The rows come from 4 hidden closed curves, with some noise, and rows from the same curve form a group. Each curve winds through 8 dimensions. The rows are also pushed far along 5 directions, which tell nothing about the answers.
Some rows, each with its group after it:
[-10 -35  22  -3 -20  15  21 -10  11  20   1 -18  16 -11  -8   8  -4  27
  -4]  Z_952
[-13  12   4   3  -2  13  14  14  -7  -2   3  -3 -14 -10 -19  19 -10  -9
 -20]  Z_468
[  6  19 -29  10   0 -21 -25 -26 -13 -19   3  12   6   0  34   2   6 -20
   2]  Z_199
[ -7  17 -45  18 -12  -1 -12 -24  -7  -3 -18  13  22  10   7  -6  -3   8
 -31]  Z_468
[  1  -2   6 -22   1 -12   0  25  13   7 -11  -2  27 -15  -7 -16 -21  13
  -8]  Z_199
[ 16 -12  -6  -7  -2   4  -5   0   2  -3   2   3  29 -13  11 -23   0   3
  17]  Z_952
[-22  17 -33  11  -7  32   8 -14 -12 -26 -11   1   4  15  -4  28  14 -10
 -23]  Z_199
[ 17  -1   3  10   4 -32 -10  -8  -4 -11  -4  11  -3  -9  12  -6  -2  -2
   1]  Z_248
[ 20 -20 -37  -9  10  -2   6 -23   5   3  10  -4   3  28  11  -4  12  -4
  13]  Z_199
[ 12 -33  -6 -14  -1  18  20  20  -4  15   2 -29   1  24  -8   7 -18  34
  11]  Z_952
[ 11  -2 -18 -10   6 -11   4  -5  -5   2   4   0 -16  16  12  15  14 -12
  17]  Z_952
[  8 -21 -33 -27   1   6   7   5  -4  22   4 -21  21  22  12  11 -16  13
   3]  Z_248
[-16  -6 -18   1  -4  51  18  -1 -29  -8  25 -23 -25  11   2  30  19 -20
  31]  Z_199
[-18  18 -14   9 -19  15   2   2  -3   1 -12  -1   1  -8 -15   9  -2   4
 -16]  Z_199
[  8 -27 -27 -14   7  -8  -3  14  10   8   0 -26  -3  14 -19 -25 -13  10
   3]  Z_248
[  0  25 -35  22   0 -36 -26 -31  -4  15 -10  29   6   5  13 -14   1  -8
 -28]  Z_248
[ 20  -8 -46 -13  11  18  12  -1  -8  -9  17 -17   2  33   7   8   1 -14
  16]  Z_248
[-18  -8 -13  -2  -3  41  24 -14  10  -3   2  -4   5  10 -22  16  12 -10
 -23]  Z_248
[-21  14 -36   5  -7  20  13 -26   7   1 -18  24   3 -24 -13  22  -8  11
 -38]  Z_248
[ -4  -5   6 -15  -9   2  -1  -2  13  22 -14   9  24 -15   1  -3   1  11
  -7]  Z_199
[  5 -14   4  -2   5  -7   1  -4  -3  18  16  -9 -20   7   2   3  -4  -2
   9]  Z_248
[-30  19   7  -8  18 -14 -21   6  35   2 -25  23  10 -22 -22 -13 -28  17
 -40]  Z_468
[-28  27 -24   1  33  18 -10   1   0 -19   6  13 -32  10 -23   7   1 -39
 -35]  Z_952
[  6 -17  47   6  -6   8   5  12  -1  -7   4  -8  -8 -12   3   1   3  22
  44]  Z_468
[-15  -8 -16   6 -20  32  26 -30   6   4   5  -5  11   5 -11  13  24 -10
 -14]  Z_248
[ 12 -17 -27 -16 -10 -23  -7  -3  18  12 -17   1  24 -19  -7 -35  -9  13
 -12]  Z_468
[ -9   5  26  14 -19   4  11 -14   6  20   9   6  -7 -29  -6   1   5   2
   6]  Z_199
[ 27   7  10  19 -15  10  11  -5 -19   1   1  15   8   8  23  -9  34   5
  42]  Z_952
[-34  32   7  13   1  16  -5 -22  14  -1 -14  33   4 -14  -6  11  10   1
 -25]  Z_468
[-45  27  42   1  23  13 -10  11  21 -30   8  -5 -34 -13 -30  11 -20  -6
 -27]  Z_952
[-15  13  53  27   8   1 -10   0  -1 -21   4  11 -31  -8  -8   2  14  -5
  12]  Z_468
[-15 -13  -2   5 -16  56  34   3 -14   4  -5  -9   4   8 -14  26   8  22
  -3]  Z_952
[  1 -39  12 -16   0 -18 -19  18  10  21 -20  -6  19 -17  -7 -28 -15  20
  -2]  Z_199
[  4  -4 -21 -15  17 -34  -6  -8  18  15 -18  27  18 -13  -2 -11 -15  -2
 -41]  Z_199
[ 32 -22  -2  -6  21 -20  -7  -5  -5  -8  11  -2   3  31  23  -7  10 -18
  19]  Z_248
[-12 -12 -44 -15  14  23  16  -3 -21 -15   4 -12 -22  22  -3  38  13 -29
  -3]  Z_952
[-10  10 -33  -9  24 -21 -24  -5 -11   3 -14  20  -7  11   9  11  -9 -23
 -37]  Z_952
[ 16  16 -26   7  33 -24 -28  15 -18 -28  10  -5 -37  29   3  -9 -10 -26
  -4]  Z_468
[-36 -13  25  -5 -11  64  27  15   1   3  17 -32  -7  -9 -28  15  -4  17
  11]  Z_199
[-12  -4 -39  -2   2  31   3  -3  -7 -13  12 -34 -16  39  -8  21  -6   0
  -2]  Z_199
[-25  14   9  12 -16  30  16  12 -21  -2  -3  -2  -8 -11  -9  23   3   4
  -1]  Z_248
[ 19  -8 -41 -16  20 -24 -11  -8  25  -4   0  -4   3  13  -4 -20 -23  15
  -3]  Z_952
[  1  -6  15 -13  20   3  -9   8  22  -2  26 -27  -5  19  -3 -10 -36  21
   6]  Z_248
[-16   3  69   3  11   5  -3  24  -1 -19   1   7 -25 -31 -10   8  -2  -5
  10]  Z_952
[ -9   6  -6  -1 -10 -21 -14  -3  14   6 -13   1  12 -12  -4 -16  -1   4
   5]  Z_468
[-14  22 -21  25 -18  -2   8 -18 -35  -9 -10  22 -10  -4  13  25  36 -32
  -7]  Z_248
[ -6  -6 -37 -12  19  -2 -18  -1 -16   1  16 -19 -24  18   8  13 -15 -19
   1]  Z_199
[  9 -20  49 -24  22 -24  -7  25  21  14  12  -8 -14  -5  -1  -7 -18  10
  25]  Z_468
[ -5  13 -29   4   5 -12  -6 -20 -11 -25   1   8  -5  -7  18  22  -2 -21
  -7]  Z_952
[ 11   0  35  -4   5 -39 -13  20  12 -15   8 -13  -6  -6   7 -13  -9  -1
  37]  Z_468
[  8  -5 -12 -16   8  21   6  20 -22 -13  29 -35  -7  31  15  12  -5 -12
  33]  Z_952
[ -1   4  28  -1 -10   0   6   9   6  -5  19 -19 -21 -23  -4   2 -10  12
  29]  Z_248
[ 44 -27 -33   3  -9 -36 -15  -7 -19  -4 -17   4  22   8  30 -24  22  -6
  33]  Z_199
[ -8  12 -12  -7  11   7  -7  -5   4   8  14  -7 -13   9  -2   6 -20   2
 -24]  Z_468
[-23 -29 -25 -21 -17  31  17 -10   9  14  -3 -23  35   1 -10   3   5   0
 -15]  Z_952
[-12  24  68  16   7  -8 -10   9  28 -18  12   0 -26 -19 -17 -22  -3   4
  12]  Z_952
[-19 -15  38  -6 -12  14  13  19   5  17  -3 -10 -10 -19 -22  -4   9   7
  10]  Z_248
[  8   6  35  27  -6  -3   7   3 -22 -31   9   1 -20   4  12   7  40 -25
  49]  Z_468
[  0  32  23  19  16 -20  -7  -8  -5 -21  33   4 -47 -10   8  16  -9 -24
   7]  Z_199
[ -1 -23 -45  -1 -13  25  27 -23 -20  19  14 -19  -3  24   4  23  16  -8
   6]  Z_248
[  0   8   9  12 -13 -13  -2 -10   0   4  -5   6  15  -3  14   9  -2  13
   9]  Z_468
[ 15  11 -29  -3  -1  16  25  -7 -15 -12  21 -13 -16  28  14  34  10 -16
  17]  Z_199
[ 14 -11 -58 -12  -8  10   2 -20  -9  17   2  -8  22  19  17  -4  -3   9
  -9]  Z_468
[-13  34  -9   7  14  11  -5 -10  -4 -15  14  11 -26  -1   1  22 -18 -10
 -28]  Z_468

New rows. What belongs after each?
[  1 -17 -23  -9  26 -38 -22   5  19   5 -28  12  13   8 -11 -19 -20  10
 -26]  Z_468
[  1  37 -10  14 -11   1   1 -20  -7  -5   0  28   4 -22  14  14  -1  -2
 -15]  Z_468
[ -4  27 -19  10 -18  -5   8 -31  -3 -11 -19  36  19 -27  14  20  23 -18
 -22]  Z_248
[  6 -35   2 -14 -14  -2  17   7   4  14   8 -39  11  25  -2   5  -3   6
   3]  Z_199
[ 18 -17  -6  -5  12  -5  -9  13 -15  13   1 -10   2  36  19   2  -3   9
  26]  Z_468
[ 16 -38   9 -13   2 -29 -19  -2  25  25 -12 -12  12   0  -2 -20 -28  37
  -5]  Z_199
[-26  18 -35   0  23   1  -8 -11  -3   3  -7  23 -37   3 -19  14   5 -24
 -35]  Z_248
[ 23  13 -13  24 -27 -29  -7 -20 -15  -2  -7  16  25  -3  24 -24  30 -18
   8]  Z_468
[  4  -5  27 -18  22 -47 -28  15  19  -8  12 -14 -16 -16   3 -13 -29  -8
   6]  Z_952
[ 11  -3  -8   2  17 -29 -21   3  -9   2   9  -8 -28  29  12  -5   9 -19
  28]  Z_468
[-31  -1 -19   7 -10  33  15  -9  -8  -8   5 -20 -12  26 -16  16  32 -22
   3]  Z_468
[-19  32   1  21 -14 -23 -15 -26   9   9 -17  33   1 -40   1  -5  -8  17
 -26]  Z_248
[-13   4   1   0  10  -5 -13   5   2  -9  18 -27 -29  19  -2  10 -23   5
   9]  Z_468
[-23 -17  23   1 -22  50  32   7 -20  15   9 -15  -2  -6  -9  34  11   3
   0]  Z_952
[ 10 -10 -42  24 -29  17  18 -27 -27 -12  -5  -7   4  16   9  18  36 -13
  12]  Z_199
[-39  15  27  -3  15  22  -3   7  24   4 -16  19  -7 -21 -29  14 -23  24
 -32]  Z_468
[-15  16   0  -8  25   5 -17  -4  32  -1  10  -1  -7   2 -17  -8 -39  17
 -28]  Z_248
[-13   6 -21   4 -20  23   9   3 -16  -1  -7  -7  23   3   0  10  -2   4
 -12]  Z_952
[ -1 -17 -40   0   9  26  10  -3 -25 -19  -1 -12 -21  29  -2  31  10 -14
  -3]  Z_199
[ 20 -35   1  -9   0  -8   3  27 -12  -7  18 -52  -8  31  -3 -19 -10  -1
  23]  Z_468
[-14 -12 -16 -25  37   7 -12  21  15   2   3 -13 -13  19 -29 -14 -23 -10
 -27]  Z_952
[ 12  19  21  21  -6 -38 -31   3   5  -6 -12  13  10 -14   8 -37  -9  11
  -5]  Z_468
[-14 -13 -48   9 -18  36  22 -40  -6  14   3  -5   0  16  -5  25  21  -3
 -11]  Z_199
[-17  11   0  12 -14   3 -11  -6   2   6  -6  -6   3  -6  -4   2 -14  23
  -6]  Z_468
[  7  -9 -18  -1   4 -26 -19  -2  -2  19 -12   4   1  15   8  -7   5   1
  10]  Z_468
[ 24  16   0   6  12 -50 -32  -4  11 -10  -8  27  12 -24  18 -40 -10   7
  14]  Z_199
[-27  14   3   2  -1  11   5  -2  -6  -5 -15  24 -10 -27 -10  27   9 -17
 -24]  Z_952
[ 39 -17  16  -9 -16 -20  16  19   3  13  -9  -1  17  -7   7 -11   5  15
  31]  Z_199
[  9 -12 -14  -2 -17 -11   9   4  -8  15 -14   3   8 -14  -4 -10  18  -5
  10]  Z_248
[  4   5 -24   7   2  33  17   2 -34 -12  12 -10  -3  48  14  25  26 -23
  16]  Z_468
[-30  22 -53   5  -1  15   6 -28   2   7  -4  12   2  12 -16   8  14 -25
 -43]  Z_199
[  5   3   8  10 -15  13  15 -11 -23  -6  22 -13 -18  13  19  26  35 -30
  31]  Z_199
[ 18  -1  18   1 -15  -6  15   5 -13 -22  25 -28 -14   2  16  14  15 -23
  39]  Z_248
[  3 -21 -25  -6  36 -15 -22  -6   3  -8   4 -12 -20  36   1  -4 -17   3
  -5]  Z_468
[-14   0  51  -3  11  -6  -5  22   8   9   7  -1 -36 -20 -20  -7  -1  -2
   9]  Z_248
[  3 -14  -5  -9  -8  12  22   7   6 -17  12 -31  -4   4  -6   8   1   5
  27]  Z_952
[  8   2  10   8 -30  -5  14 -13   9  -5  -8   8  34 -34   3 -16  11   7
   2]  Z_468
[  7  10 -20  -2  14 -30  -4 -19   1   4  -3  33   0 -15  12   0   2 -22
 -20]  Z_199
[ 16 -29  -8  -7  -5   5  19  13 -11  10  11 -29 -12  21  -5   7  -3   8
  17]  Z_952
[ -9  15 -41   9   2  17  -2 -14  -8 -18 -17  12   1  22  -3  11  23 -18
 -17]  Z_199
[-20  34   5  19   7  32   9   3 -22 -21  12   4 -19  27  -4  25  21 -33
 -11]  Z_468
[-11  -8  23   6  19 -13 -13  11   2 -10   7 -12 -30  22 -11  -6   8 -18
   9]  Z_468
[ -9 -17 -50 -11  22 -13 -26 -14  -5   1   1  -5   0  17   4 -10  -8 -17
 -21]  Z_199
[  2 -26 -51 -24  18  23  21 -11  -8   4  16 -19  -5  43  11  32   5  -9
  14]  Z_468
[ -9  13  30  20 -24 -18   0 -20  14  18 -22  28  13 -33   0   1   0  28
 -20]  Z_952
[ 11  -7 -23  -7  22 -35 -26  -2   5  14 -18  17  24  22   7 -23 -12  -1
 -28]  Z_248
[-14 -12  26 -12  39 -14 -25  29   7  12  10 -22 -42  32 -15   4 -30   7
  -3]  Z_468
[-22  24  -8  23  -8   1  -5 -26   1  -7 -10  27  -8 -17  -7  -4  24 -11
 -16]  Z_248
[ -7 -26   1 -11 -16   9  -6  13   7  34 -12 -25  17   3 -11 -11 -19  42
   8]  Z_468
[  0  -4   7 -22  -1  17  16  10   2   5  26 -24   3   6   8   8  -4  -2
  27]  Z_199
[  5  -3   0  18 -26  12   5  -4 -18 -10   6 -20  12  13   9  -7  14   5
  19]  Z_468
[-16  24  35  12  23  17  -4  15   5  -7   9   5 -42  12 -23   5  -6   3
 -11]  Z_952
[ -6 -26 -23 -27  -5   4  12   4  20  23   9 -35   9  15 -16  -2 -20  14
  -8]  Z_952
[-23 -19  15 -13 -13  13  25  -3  27  30 -17   6  30 -19 -23   7  -2  15
 -29]  Z_468
[  2 -20  20 -15  10 -11 -16  21  18   5  -5  -5  22 -19 -13 -34 -23  12
  -5]  Z_952
[ 26 -16  37   4  -1 -55 -28   6  23  15  -7  -1   5 -19   5 -36 -26  28
  10]  Z_199
[ -7  -2 -17   3 -13   6  13  -4   1  -8 -22  11  26 -10  -5   4  12   4
   2]  Z_468
[-20  18 -27  -8  32   2 -13 -13   2  -6  14   1 -19  27   6  26 -23 -11
 -36]  Z_248
[  6  -1   3  -4   8  -6   2   4  -2  -2   2   7 -15  -5  -5  -5  17 -22
   7]  Z_468
[-10 -17  26  -5   6   9   5   2  22  11 -10   3  15  -5 -18  -6  -5   9
 -26]  Z_248
[-15 -21  15 -16  32   1  -6  22   8  10   9 -27 -19  41 -12  18 -33  13
 -11]  Z_468
[ -1 -41  -6 -26   6  23  17  21  -9  10   0 -28   6  10  -4  18 -23  23
   1]  Z_952
[  0  16  22  14   4   4  -1 -13  12 -14   3  22  -6 -10  -5   0  17 -20
  -6]  Z_248
[-12   2 -19  13 -26  25  24 -23 -12  24  -7  20   4 -19  -4  18  27  -1
  -2]  Z_248
[ 24 -17   4   8 -32   1  23   1 -18  12  -2  -4  22 -12  14   4  12  11
  24]  Z_468
[-11  -9   7  -6 -19  15   2   7  12  -1 -26  -7  35  -8  -9   0  -7  28
 -15]  Z_199
[  5   8  45  23 -28 -12  -9   8   1  -3  -7  -2  16 -23   0 -29   4  16
  11]  Z_468
[-21  42 -19  14   5  14   2 -20 -16  -5   5  28 -17   0   9  37   8 -26
 -23]  Z_248
[ -3  -8 -29   0  35 -16 -25   1  -9 -17  -1  -2 -33  24  -5   1  -7 -26
 -19]  Z_199
